The first 9 rows are patterns. Each new row is the sum of 3 different patterns, raised or lowered, with some noise. Before adding, each is slid sideways (what falls off one end comes back at the other) and multiplied by a number that may be negative. Names go in the order of the patterns.
In the rows, zero is written as 128.
Some rows, each with the names of its patterns after it:
[151 108 111 144 133 143 113 110 148 108 133 150 128 154 126 113 101 114
 125 130 108  99 146 122 151 113  97 120  98]
k628
[ 97 152 116 105 103 159 127  98 128  98 148 135 134 103 136 115 138 100
 125 133 114 151 106 101 115 120 152 108 116]
k548
[155 149 131 146 120 103 149 119 104 155 101 148 154 108 122 135 142 143
 129 140 158 153 106 154 148 100 127 157 152]
k120
[107 139 111 101 129 105 141 132 141 133  99 123 156 156 109 116 105 109
 105 159 151 134 134 146 113 112 144 134 127]
k139
[123 110 114 130 137 119 108 138 153 158 120  99 121 146 155 134 146 141
 111 144 133 152 117 137 147 108 142 158 123]
k639
[118 117 100 101 148 150 152 121 131  97 132 100 111 101 109 126 103 108
 143 116 117 111 130 118 152 135 140 118 151]
k559
[124 134 154 122 104 152 149 134 123 130  98  98 101 141 103 140 131 124
 150 138 157 139 148 102 119 156 105 144 112]
k455
[121 157 121 150 130 103 137 125 119 126 114 114 129 135  98 143 138 140
 113 126 104 150 159 154 150 118 138 124 156]
k166
[139 104 131 132 107 134 125 100 131 109  99 133 144  99 143 143 154  97
 119 145 148 131  98 117 133 131 106 114 146]
k445

New rows. What belongs after each?
[128 171 137 151  97 135 118 115 108 136 147 147 166 135 113 149 179 167
 119 157 127 132  98 189 171 141 125 150 123]
k120 k139 k166
[112 145 107 123  93  98 104  91 113 113  57 111  88 100  68 102  62 139
  99 113 123 124  62  69 120  51 144 121 146]
k548 k120 k559
[147 134 156  93 131 140 158 100  82 127 177 166 112 172  91 143 128 136
  84 175 164 148 125 132 169 115 194 142 135]
k548 k139 k166
[140 104  94 169 196 190 140 160 100 172  90 112 119 119 104 111  91 159
 136  97  96 124 134 169 110 163 155 182  84]
k120 k559 k166
[168 141 128 153 188 124 145 202 160 176 172 118 186 179 196 147 165 172
 153 173 169 172 163 143 166 189 178 180 154]
k628 k166 k445
[152 182 136 138 176 213 153 104 142 161 151 153 102 130 117  99 149 158
 139 112 167  87 168 113 116 161 159 140 157]
k455 k166 k445
[153 100 111 124 171 137 113 110 125  95  87 184 113 140 176 157 104  79
 143 131 151  79 155 151 113 111 126 148 152]
k548 k120 k139
[141 149 127 169 118 134 130 128 110 154  90 132 126 150 143 143  78  75
 135 113 149 106 142 116 158 117 142 153 135]
k120 k559 k166
[206 143 161 182 168 190 177 161 177 201 204 149 185 147 143 119 164 172
 184 156 134 144 147 200 200 188 161 130 142]
k548 k455 k166
[ 97 175  94 112  95 127 191  98 106  89 164 154 127  94 138 153  77 115
 104 154 139 143  96 109  83 136 104 100 144]
k548 k639 k166
[165 134 140 173 172 162 141 144 139 128 145 157 148 128 180 161 161 156
 159 167 134 174 127 122 134 186 198 158 142]
k628 k139 k639
[101  86  98  79 111 162 131 120 122  86  94 109 110 119 136 116 117 138
  95 156  79 103 143 124 113 100 107 120 117]
k120 k139 k559
[129 161 124 148 106 120 130 160 118 125 148 120 133 143 133 117  90 114
 133 103 118 163 116 125 100 124  99 157 157]
k139 k639 k166
[164 191 182 178 200 131 199 154 187 142 198 171 180 160 195 212 152 183
 117 146 143 213 142 199 168 203 193 169 210]
k548 k559 k455
[ 83 135 117 129  68  92  94 137 132  63  84 158 121 108  89  66 134 116
 158  88 116 111  80 102 124 158  97 140 106]
k628 k548 k639
[135 120  74  91 131 108 136 124 110  97 135 126  72 129  87 110 106 129
  67 141 137 110 101  95 162 148 112  74 137]
k548 k139 k445
[139 160 131 166 164 144 180 176 169 178 112 150 223 201 148 164 130 112
 124 195 178 138 140 176 149 138 184 157 167]
k139 k559 k445
[155 159  93  72 129  88  98  82 145 139  90 115 119 134 157 108  88 154
 123 112 117 145 130 103 120  93 156 120 118]
k120 k166 k445
[100 138  94 144 111 137  84 117 109 128  94 146 111  93 121  99 107 126
 127 138 109 116 101 127 101 107 114 165 145]
k548 k559 k166
[117 112 112 133 123 139 166 154  92 140 136 166 146 126 160 137 141  95
 114 139 142 123 122 134 100 166 132 110 146]
k628 k139 k445
[114  96 107 119 124  82 131 106 108 148 152 126 102 105  99 119 106 108
 177 117 113  97 116 173 124 131 149  90  87]
k548 k120 k139
[ 63 140  93  60  65  58 143 137 117  55 102  73 123  57  91  87  61 122
  63  74  94  86 117  58  97  84 132  90  80]
k548 k639 k559
[158 163 183 183 179 175 139 140 150 142 161 151 125 118 134 154 145 135
 126 150 132 150 117  93 174 152 188 119 149]
k628 k559 k166
[139 101 128 115 127 153  80 119 102 163 158 127 111 141 148 151 127  99
 138 169 139 159 113  90 126 154 119 170 144]
k548 k120 k639
[194 160 147 176 187 170 147 122 163 186 209 140 130 157 191 156 161 143
 174 137 139 173 122 205 169 153 168 185 189]
k548 k639 k455
[134 132 161 102  88 136 132 114 109 131 160 137 116  77  97 113 109 196
 111 130 107 163 128 111 124 180 129 104 146]
k548 k120 k559
[168 167 131 170 170 163 186 115 168 128 107 127 188 143 189 163 177 140
 135 137 173 125 180 155 145 117 176 168 154]
k139 k559 k166
[144 129 172 156 118 112 138 113 125 127 148 142 161 131 142 145 118 129
 166 122  97 123 167 147 137 120 136 168 127]
k139 k559 k445
[114 118 114 123 104  80 120 126  95 116 107  71 107 120 115  87 125 111
 157  88 123 130  94 173  78  72 126 123 132]
k548 k120 k455
[157  95 148 169 103 150 128  91  97 130 144 132  96  81 120  96 150  67
  87 100 103 150  95  85  93 140 117 138  95]
k628 k559 k455
[166 161 139 154 129 139 123 166 163 170  96 157 153 114 154 144 114 132
 118 104 158 153  92 176 150 179 115 127 130]
k639 k166 k445
[175 171 124 147 160 201 152 188 158 174 149 117 164 118 132 151  95 126
 185 136  96 146 161 185 135 145 142 198 162]
k120 k166 k445
[131 156 191 107 163 162 140 157 145 134 142 198 111 109 117 156 161 137
 102 109 124 104 158 121 156 106 114 108 129]
k548 k120 k166
[165 168 142 121 148 154 134 169 109  94 177 102 118 139 120 125 142 116
 153 121 154 143 168  97 194 159 111 134 161]
k548 k120 k559
[189 168 169 190 163 198 178 143 172 188 174 197 175 200 150 173 172 180
 162 171 190 179 170 181 178 155 153 166 181]
k139 k455 k166
[182 186 146 170 155 143 148 148 104 164 105 131 133  89 163 137 146 122
 139 149 125 152 161 184 127 123 138 129  78]
k548 k120 k139
[125 140 106 141  82 102  83  81 110 142 162 129 117  90  82 112 153 139
 112 101  89  84 148 123 154 101 148 125 110]
k139 k559 k166
[121 125 135 144 140 114 138 140 118 158 112 121 126 152 136 135 127 124
 122 125 125 130  82  86 108 102 139 115 139]
k639 k455 k166
[119 122 114 153 125 144 112 144 109 169 113 128 134 130 154 117 107 113
 130 167 158 141 108 124 119  91  95 158 136]
k548 k139 k559
[186 137 153 168 175 122 213 155 135 151 203 184 190 169 145 138 135 140
 172 142 115 161 100 164 165 114 167 156 181]
k120 k559 k166
[140 138 123 140 125 113 120 124 170 102 101 115 143 138 132 161 135 156
 133 146 173  89 144 128 158 138 161 169 136]
k628 k548 k445
[129  72 152 117  82 139 109  95 119  76 105 118 101 110 127 116 154 140
 107 151 116 119 138 105 124  96 109 135 129]
k628 k120 k445
[ 76 125 140 103 128 118  81  92  94 151  91 137 108 148 123 127 117 148
 119  72 131 132 141 135 123  86 137 115 120]
k548 k559 k455
[100  97  71 105 127 165 110  92 148  76  98 127 119 142 113 139  87  88
 149  77 117 115 140 163  96  92 109 134  85]
k628 k139 k639
[122 104  82 137 140 140  73 104  83  52  92 127 108 113 125  85 135  91
 104 141 105  72 122 104 112 141  79  94 132]
k120 k455 k166
[147  89 149 113 131 159 150 137  97 138 170 100 100  74 149 126 120 171
  99 121 136 112  99  92 116 163 159 127 147]
k628 k120 k639
[137 141 151 119 169 125 158 192 158 187 163 145  86 129 160 137 147 115
 165 134 191 145 115 154 135 164 117 124 153]
k628 k139 k455
[110 163 123 115 107 109 127 124 106 156 100 105 131  96 113 125 139 122
 106 124 111 102 135 123 125 139 130 110 130]
k628 k548 k166
[149  99 146 115 158  88 146 148 167 181 121 129  99 142 127 163 123 162
 156 153 159 159 158 133 140 184 188 148 168]
k639 k559 k455
[ 81 143 128 112 151 150 100 111 108 134 127 114 162 145 123 175 131 100
 120  95 129 151 103  84 137 146 169 122  93]
k120 k139 k639
[137 107 126 130 109 117 111 121 110 121 131 149 102  89 131 112 121 120
 140  83 134 151 142 134 138 142 111 145  95]
k139 k639 k166
[ 84 135 131  97 145 126 124 132 141 143 147 109  96 114 141 131 142 100
 163 154  76 152 119  89 145 121  90 124 107]
k120 k166 k445
[117 138 173 168 142 121 131 168 188 197 165 157 137 122 139 121 195 167
 160 157 134 156 170 139 154 114 141 139 137]
k139 k639 k559
[162 131 124 124 172 107  98  99 128 147 144  99  82 135 127  98 147 121
 114  80 119 110 113 169 134 116 136 142 153]
k639 k455 k166
[ 52  61  51  97  60  76  67 106  97  91 109  95  90  73  53  97  93 100
  69  92  75  69  58  66  93  67  58  72  86]
k559 k455 k445
[145 127  99 107 124 105  94  89 137 117 101 149 114 117 141 130 129 156
 139 109 131 119 112  97 140  97 104 106 123]
k559 k166 k445
[129 141  88 135 138 117 133 100  79  97 148 125 126 144 106 114 108 104
  98 109  95 122  67 111 125  92 129  80 127]
k548 k120 k445
[101 133 115  98 123 122 128  98 140  90 118 132 158 148 135  98  70 158
 111 103  90 163 107 113  84 130 143 130 154]
k548 k139 k445
[132 167  93 155 110 123 104 120 115 109  94 124 110 139 106 123 149  73
 105 123 103 149 150 110 105 119 120 152 123]
k628 k559 k166
[126 133 111 145 102  95 125 118 116 164 110  87  98 108 141  90 138 109
 125  78 120 100 137 159 113  97 129 126 116]
k139 k166 k445
[ 77 110 136  61 111 107 107 112 116 120 110 116 133 169 120  65 118 111
  43 141 148 120 146 159  80 124 130 111 108]
k120 k139 k445
[116 152 133 146 149 121 110 159 134 149 154 130 113  88 144 143 133 110
  94  83 103 141 122 108 116 164 120 138  78]
k139 k639 k166
[147 166 146 111 165 130 166  92 143 133 167 127  77 136 144 140 109  89
 121 148 137 107 157 133 133 122 114 123 132]
k639 k166 k445
